The groups are shells around one centre, one inside the other: the same stretched ball of 8 dimensions in 8 sizes.
In the rows, 128 means zero.
Known rows, each followed by its group:
[130 164 108 143 185 123 110 133 155 116 104 116 146 115 164 142 126 167
 108 107 113  83 139 111 135] => Q529
[122 168 129 122 176 113 163 118 127 156  87 135 108  86 132 146 173 158
 127 125 141 138 107 109 109] => Q781
[185 189 104 159 212 128 115 113  82 102 103 143 134  99 155 166 194 166
 114 143 150 116  79 120 106] => Q529
[ 89 134 133 125 170 111 168 141 106 183  93 134 100  89 149 162 154 185
  88 135 131 110 129 105 138] => Q712
[119 142 143 141 178 106 172 104 151 145  97  96 121 107 166 153 101 163
 120 113 121  72  89 102 133] => Q529
[144 170 109 120 184 120 156 133 189 112  66 134 152 116 162 138 118 150
 150 134  96  88  96 106 138] => Q548
[125 147 116 136 180 122 162 120 194 115  78 114 155 117 172 140  88 158
 138 116  99  61 101 111 144] => Q879
[133 174 125 105 195 155 109 123 183  91 100 150 143 119 156 133 134 142
 102  99  96  41 149 116 137] => Q548
[112 141 115 156 194 145 132 111 145 118 118 124 140  98 168 154 132 175
  81  91 126  49 147 130 135] => Q404
[166 189  91 156 197 125  95 134  73 119 100 153 133  95 138 154 214 173
 116 145 161 160 107 123  99] => Q404
[ 89 127 125 124 179 122 175 143 159 158  89 127 123 101 175 163 111 183
  84 122  93  50 144 106 165] => Q712
[ 97 149 143 115 173 122 155 123 115 167  99 139  97  89 135 150 164 167
  95 119 137 109 130 108 122] => Q647
[153 184 102 127 205 145 133 127 140 105  91 162 136  95 154 155 185 159
 107 127 117  89 126 123 126] => Q548
[ 99 154 123 115 195 180 118 113 168 104 115 169 134  93 145 136 165 154
  71  76 119  36 187 141 129] => Q712
[120 150  89 131 192 150 105 161 172  99  88 153 168 123 180 146 118 177
  90 124  85  42 164 121 165] => Q712
[138 162 126 142 192 117 116 127 101 133 113 120 120 109 162 160 148 174
  89 125 129  87 117 104 130] => Q529
[122 160 120 112 190 155 124 132 119 122  91 179 127  98 139 145 179 161
  97 132 132  89 132 126 123] => Q712
[166 186 102 136 217 150 112 123 150  82 107 146 147 109 172 159 163 158
  92 113 103  47 135 121 137] => Q529
[100 145 150  99 163 114 184 120 171 157  71 132 114 104 142 135 114 149
 138 127 113  95  97 100 130] => Q879
[175 191 111 130 199 113 141 129  99 124  79 149 123 100 149 161 188 161
 132 162 133 133  72 105 115] => Q647
[126 159 115  98 188 153 109 153 186  93  79 164 158 133 168 133 110 153
 106 128  78  33 145 111 159] => Q879
[160 178  96 145 183 107 127 137 161 108  74 118 159 121 163 139 123 159
 155 140 112 120  88 105 128] => Q647
[155 180  94 141 203 141  98 143  93 111 101 165 136 100 151 158 198 174
  93 140 135 110 131 123 122] => Q879
[129 153 125 143 199 136 141 115 100 134 112 140 116  92 158 167 168 176
  80 121 138  75 120 120 127] => Q548
[157 191 101 125 178 124  99 132 186  88  75 133 166 127 145 114 128 138
 165 121 113 121 107 111 114] => Q712
[114 153 133 102 179 120 173 135 173 142  75 135 123 109 162 149 118 158
 117 130  91  67 116  98 150] => Q781
[111 153 120  98 180 142 171 132 237 109  66 142 153 116 167 131  93 144
 133 109  70  37 134 111 157] => Q404
[125 152 107 141 193 132 131 142 118 132  99 143 133 102 167 164 153 183
  84 132 118  77 135 116 144] => Q396
[163 175  98 176 204 131 107 112  67 115 115 139 133  90 148 163 201 178
 102 131 170 130  99 131  99] => Q404
[139 173 146 121 184 111 164 103  96 155  95 136  92  86 130 155 185 154
 122 134 153 134  79 105 100] => Q647
[140 173 115 111 197 138 118 142 158 106  92 149 139 118 167 149 140 159
  99 126  92  56 138 107 149] => Q781
[141 190 131 107 187 140 142  97 179 107  91 144 127  96 128 125 167 127
 140  96 127 105 118 119 100] => Q879
[130 167 100 128 189 135 115 152 124 126  90 158 137 104 153 151 170 174
  99 136 118 103 141 117 135] => Q647
[141 160 136 153 177 101 127 107  93 142 104 107 119 108 145 147 140 164
 129 131 158 131  72 104 103] => Q712
[137 168 119 144 197 129 139 116  84 141 108 146 109  82 143 165 200 173
  92 128 154 118 115 121 110] => Q781
[159 168 115 161 190  97 167 111  83 149  89 120 115  87 150 170 177 175
 134 152 157 148  56 110 106] => Q647
[163 187 103 118 199 142  98 140 161  83  86 155 157 125 161 138 145 149
 122 131 100  74 122 112 135] => Q781
[138 161 126 118 176 120 135 130 151 120  72 139 142 123 151 133 118 151
 145 144 117  99  83 104 127] => Q879
[142 155 106 145 182 105 147 146 101 145  74 138 133 107 159 160 149 181
 129 168 132 129  77 105 131] => Q647
[147 174 107 129 186 126 150 121 190 103  73 131 155 111 158 134 124 147
 152 121 106  92  99 114 127] => Q396
[171 200 100 106 196 141 120 136 174  84  65 170 156 116 145 130 165 136
 152 141 104 105 103 115 121] => Q404
[122 168 131  99 179 126 133 137 175 125  85 136 130 117 153 135 125 149
 117 118  95  76 133  99 140] => Q396
[156 200 109 127 213 168 108 104 114  96 115 179 122  78 128 149 238 148
  90 101 150 103 148 140  95] => Q404
[134 154 134 144 187 107 155 114 114 145 102 110 115 102 162 164 136 171
 107 128 131  91  91 103 128] => Q548
[140 181  96 123 193 145 101 145 139 107  91 165 144 105 146 140 180 161
 108 126 120 106 147 122 125] => Q396
[113 168 123 112 195 156 106 129 158 112 117 150 127 103 152 143 161 157
  70  87 107  50 185 120 137] => Q404
[143 172 109 113 198 156 104 137 185  79  89 156 161 127 168 135 124 149
 108 115  87  36 141 117 147] => Q548
[145 193 119 120 191 138 125 108 138 116  99 151 121  88 126 136 198 142
 123 106 143 127 126 123  96] => Q781
[107 138 128 110 168 106 167 153 157 155  67 130 129 118 167 150  99 172
 122 151  93  81 104  92 158] => Q396
[128 160 133 106 182 117 168 134 135 146  74 147 115 104 152 153 146 160
 121 149 112  95  95 100 136] => Q781
[194 204 114 131 204 117 109 122 113  96  88 140 136 117 152 150 172 148
 139 150 128 118  70 103 110] => Q712
[106 125 139 139 165 102 161 127 121 161  84 113 124 114 160 150  98 176
 124 143 131  96  79 100 136] => Q529
[147 177 116 133 193 118 167 118 112 142  85 144 113  82 143 163 191 164
 122 140 139 130  92 114 113] => Q548
[156 169 105 150 203 129 133 123 119 112  97 137 139 102 166 163 161 171
 107 133 126  87 103 118 128] => Q781
[106 143 130 113 181 139 119 141 156 124  97 142 136 122 164 142 112 165
  90 117  99  44 146 108 152] => Q396
[118 148 137 130 193 141 148 105 151 122 109 128 125 102 162 153 129 160
  91  99 118  42 127 118 134] => Q396
[149 152  94 142 183 101 131 168 142 122  65 125 162 135 187 156  95 183
 133 172  90  88  86  94 163] => Q712
[168 178  89 163 199 120  79 143 103 100 105 127 155 121 169 155 153 178
 108 139 129 106 112 112 128] => Q712
[110 168 124 112 184 146 143 115 170 127  99 148 123  89 137 136 166 149
 105  91 121  87 157 123 120] => Q548
[125 148 102 138 191 134 138 143 167 113  86 135 155 115 179 153 114 175
 104 126  94  52 131 115 156] => Q396
[114 153 137 115 175 103 187 127 147 164  81 120 106  96 155 157 135 165
 119 131 111 100 103  96 137] => Q647
[158 160 108 154 198 121 148 122 108 120  86 137 139 104 166 165 152 174
 122 151 134  98  73 116 127] => Q529
[160 169 112 147 198 113 152 123 116 125  88 128 131 103 168 167 152 171
 120 146 124  97  79 108 130] => Q548
[145 175 104 128 197 133  99 151 104 119  98 156 132 110 157 157 176 174
  90 142 120  97 135 111 135] => Q879
[ 99 151 132 102 177 146 162 116 216 119  84 139 138 105 153 129 112 143
 119  90  93  47 147 118 140] => Q647
[130 154 118 131 202 156 118 127 114 111 106 163 133 104 161 159 163 171
  76 124 124  51 135 125 137] => Q529
[144 185 115 106 196 138 143 130 165 112  84 155 130 101 151 146 168 148
 116 122 102  84 129 112 131] => Q781
[189 197 104 144 209 120 128 119  98 107  91 145 131 100 154 164 193 160
 127 151 138 124  74 112 110] => Q879
[129 152 120 155 180 116 162 106 110 145  90 128 124  88 142 152 160 168
 132 131 158 132  80 122 105] => Q879
[155 185 118 106 194 113 147 147 128 133  76 150 118 106 157 160 168 161
 117 157 103 106 102  94 138] => Q404
[141 177 118 136 187 121  98 129 123 121 110 124 130 112 150 143 155 162
 106 114 130 107 131 107 119] => Q404
[121 153 144 130 176 108 167 112  75 173  93 139  91  84 130 159 180 169
 115 146 163 143  78 107 104] => Q879
[140 160 120 123 181 100 157 147 123 147  72 131 124 113 164 160 134 172
 126 163 109 108  83  92 143] => Q548
[128 175 128 113 189 155 119 108 147 109 101 161 127  97 131 131 176 142
 110 101 135  90 137 127 107] => Q396
[103 144 134 104 164 114 163 138 191 142  69 125 135 120 158 132  89 154
 136 127  92  76 112  97 148] => Q396
[124 176 116 133 183 136 123 110 155 121 106 133 131  92 133 132 170 150
 118  90 139 116 144 125 104] => Q647
[157 176 119 122 192 125 120 131 132 109  85 144 138 119 157 146 144 155
 125 143 117  91  93 105 128] => Q781
[118 163 124 109 200 156 118 136 134 120 110 163 120 101 157 156 170 166
  63 110 106  47 170 117 144] => Q529
[107 133 137 149 173  99 185 119  64 191  93 126  91  78 143 173 169 189
 105 151 164 140  78 108 116] => Q404
[129 169  92 116 187 147  96 157 207  86  83 147 173 131 170 127 111 155
 115 111  76  53 165 115 155] => Q529

New rows. What belongs after each?
[121 164 142 108 176 126 138 119 125 142  90 148 111 102 131 137 160 150
 120 127 137 113 108 108 112] => Q647
[157 177 125 120 199 138 122 113 175  86  94 132 148 124 166 139 119 142
 123 114 100  47 106 109 133] => Q529
[102 149 123 107 167 118 175 138 185 148  66 137 131 104 151 137 119 158
 135 127 100  96 120 106 141] => Q647
[178 204  94 134 197 138  92 122 167  72  86 145 165 118 145 125 160 137
 153 119 122 115 107 121 107] => Q879
[157 188 125 123 202 147 102 112 112 102 109 158 124 103 139 145 189 149
 102 118 139  94 119 120 107] => Q647
[144 181 110 118 209 177  82 118 191  59 115 155 161 120 164 131 141 141
  87  79  95  16 173 130 136] => Q404
[169 203 116 124 199 120 144 114 121 122  91 144 115  88 137 153 204 148
 130 131 136 136  97 110 102] => Q647
[139 169 108 103 177 112 130 165 195 113  60 134 157 138 173 134  92 156
 141 149  69  76 113  89 162] => Q404
[144 189 126 105 191 129 147 121 142 128  88 152 113  93 136 146 186 146
 120 124 122 113 117 109 115] => Q548
[183 198 110 135 219 144 122 109 116  89 103 155 132  98 157 163 195 152
 105 129 128  82 101 121 115] => Q712
[143 177 121 124 195 146 110 118 117 111 102 160 128 101 138 143 182 154
 105 121 139  99 123 122 110] => Q781
[127 172 115 102 196 157 158 119 219  95  81 155 147 102 158 136 137 139
 118  97  84  42 147 123 142] => Q404
[110 158 135 117 191 152 148 104 156 124 106 148 119  90 144 145 160 152
  92  92 124  62 146 125 123] => Q781
[ 82 132 140  98 161 118 177 141 187 158  71 132 124 112 156 136  93 160
 120 124  92  69 127  99 154] => Q879
[145 166  98 134 190 121 139 147 152 118  75 139 149 113 169 153 135 170
 124 145 102  91 109 109 144] => Q781
[164 185 109 122 204 140 103 136 134  93  94 154 143 118 162 150 159 157
 106 136 108  73 118 111 134] => Q548
[141 165 102 130 183 116 149 142 170 119  69 132 151 115 165 145 123 162
 141 141 101  97 100 107 141] => Q781
[169 190  88 148 202 129 128 125 149  96  86 140 153 101 159 150 170 159
 133 128 121 110 106 122 119] => Q647
[113 143 142 110 186 135 161 126 125 143  89 153 113 103 156 158 141 166
  94 137 117  61 109 109 141] => Q879
[170 215 107 118 205 152 104 107 146  87 100 165 133  91 125 133 217 132
 126 103 138 123 132 128  91] => Q879
[110 144 128 127 169 115 160 128 138 152  79 133 125 103 147 143 129 166
 129 135 129 110  99 108 127] => Q781
[113 140 137 120 182 114 168 133 146 149  89 121 118 110 173 162 110 172
  98 132  99  55 111  96 155] => Q396
[151 169 123 148 206 137 140 101  96 120 112 141 118  88 152 166 186 166
  95 121 149  89 101 124 111] => Q647
[121 142 115 152 184 125 133 129  96 142  99 138 129 100 156 159 152 183
  98 136 144 101 109 119 127] => Q647
[119 158 115 128 188 150 103 130 161 104 105 143 148 115 158 136 132 160
  95 101 112  57 155 122 136] => Q781
[156 171 109 130 199 143 105 128 164  81  91 143 162 129 170 140 120 153
 119 125 102  50 112 115 139] => Q647
[155 184 111 138 177 103 127 124 133 126  81 123 137 108 139 135 155 153
 157 137 139 155  82 105 103] => Q647
[ 86 136 128 111 178 150 128 139 163 133 101 149 131 108 157 140 125 167
  78 102 103  44 171 118 150] => Q879
[106 155 124 123 181 141 122 126 135 134 105 146 124  98 141 141 160 164
  92 105 131  90 152 120 123] => Q548
[123 166 106 127 187 138 126 138 131 129  93 155 130  95 146 147 175 168
 101 123 126 106 144 121 126] => Q548
[126 151 118 124 176 118 126 146 162 122  79 128 149 129 167 139  99 164
 125 136  99  75 112 101 148] => Q781
[108 154 132 120 185 121 163 132 104 168 101 142  95  83 148 168 179 177
  80 128 129 102 135 107 132] => Q404
[120 173 114 121 191 141 126 127 173 117 106 135 132  99 154 143 155 157
  93  90 105  72 169 118 134] => Q404
[156 189 120 136 205 132 134 111  71 135 111 156 100  75 133 167 232 164
  93 129 159 132 112 121  98] => Q879
[122 169 135 108 174 124 161 115 131 149  79 154 109  88 122 137 178 147
 136 130 144 139  99 114 102] => Q879
[144 171 137 139 174  92 169 100 113 155  86 110 108  92 134 147 157 154
 154 135 156 156  57 102  95] => Q879
[107 171 117  94 179 166 119 123 225  93  86 162 153 110 137 109 136 131
 124  81  98  63 173 128 126] => Q712
[123 153 123 113 188 126 151 144 160 129  83 138 132 115 174 156 119 167
 100 134  88  52 125 101 159] => Q781
[132 154 128 123 177 102 195 124 148 152  64 127 122 101 157 155 128 161
 146 152 116 110  66  99 133] => Q647
[140 172 134 123 186 115 143 114 155 126  97 114 123 110 156 146 131 151
 121 114 113  85 106 100 127] => Q647
[ 95 147 138 116 177 136 129 122 177 129 108 121 128 112 157 135 110 157
  92  87 104  49 160 110 141] => Q404
[138 163 130 136 174 102 159 115  90 158  80 134 110  92 130 149 172 162
 144 152 161 161  61 107  98] => Q879
[138 175 109 124 179 128 124 132 142 120  79 151 139 105 137 132 163 153
 138 132 132 130 110 117 113] => Q548
[164 193 122 136 185 102 153 105 116 136  86 124 115  90 131 146 185 148
 154 135 152 163  68 107  90] => Q647
[140 170 127 146 191 130 147  91 113 129 106 134 117  83 134 149 183 155
 120 110 160 121  98 126  94] => Q548
[131 176 130 122 191 123 165 110 125 147  99 138 101  79 139 158 189 158
 106 115 135 113 120 112 113] => Q396
[125 163 118 138 190 126 156 116 126 142 102 134 116  84 149 159 174 169
 101 114 134 104 126 119 120] => Q781
[119 166 132  96 185 146 146 124 166 122  84 162 125 102 142 137 153 145
 112 116 109  74 132 115 130] => Q781
[160 194 108  93 201 139 130 147 186  92  72 162 145 119 163 143 149 143
 123 136  76  65 127 103 148] => Q404
[153 193 108 140 187 105 147 122  94 150  90 138 108  77 127 155 218 163
 132 138 158 182  97 112  93] => Q712
[133 182 123 122 195 150 133 100 146 114 107 152 120  84 130 139 193 144
 107  92 140 100 140 129 101] => Q781
[148 187 123 133 178 110 151 103 118 141  85 134 114  85 119 138 192 146
 154 128 162 173  80 114  83] => Q879
[108 161 117  93 198 167 125 144 200 101  97 165 141 111 168 144 136 155
  71  96  71   9 192 118 164] => Q712
[134 145 119 139 193 121 145 138 111 134  91 136 130 112 175 168 132 182
  95 149 115  67  99 106 149] => Q396
[137 168 120 131 196 131 115 134  95 131 109 146 117 101 154 162 177 173
  82 131 131  92 129 111 128] => Q396
[170 180 110 153 193  97 136 125 102 129  90 115 130 106 159 161 158 169
 134 150 136 133  70 101 117] => Q396
[155 174 119 138 206 130 133 122  79 130 106 151 112  92 153 172 196 173
  88 141 141 100 104 115 120] => Q647
[132 164 114 145 183 119 117 126 142 123 103 115 139 112 159 143 132 166
 114 113 123  97 124 110 127] => Q396
[139 185 132 119 187 119 187  96 145 144  86 136 103  73 128 149 192 143
 137 114 140 135  95 114  98] => Q404
[171 183  86 143 202 121 122 148 138 101  80 141 156 115 173 158 153 170
 125 151 105  99 102 110 140] => Q879
[178 187  93 162 199 117 124 118 115 105  88 132 148 102 154 153 173 163
 142 141 144 135  76 120 106] => Q647
[114 141 125 136 173 108 189 121 138 158  74 127 123  94 153 154 132 170
 134 140 130 113  82 110 128] => Q647
[144 169 103 132 186 115 154 139 143 130  72 140 138 103 158 153 151 167
 134 147 115 115  97 109 132] => Q781
[130 157 139 105 177 104 146 147 120 151  77 135 114 120 159 154 126 166
 116 159 107  94  90  86 144] => Q404
[101 166 135  93 181 155 117 128 154 128 104 165 116  98 131 131 171 148
  87  96 119  78 173 119 124] => Q404
[129 179 120 118 198 162  96 114 156  95 117 155 134 102 142 134 172 147
  87  84 122  65 169 128 118] => Q396
[160 163 102 169 194 122 113 119 100 109  98 129 150 111 161 154 149 174
 125 140 148 111  79 121 115] => Q404
[101 146 139 116 184 144 144 114 162 129 106 136 123 102 155 144 130 157
  89  95 113  47 147 116 137] => Q781
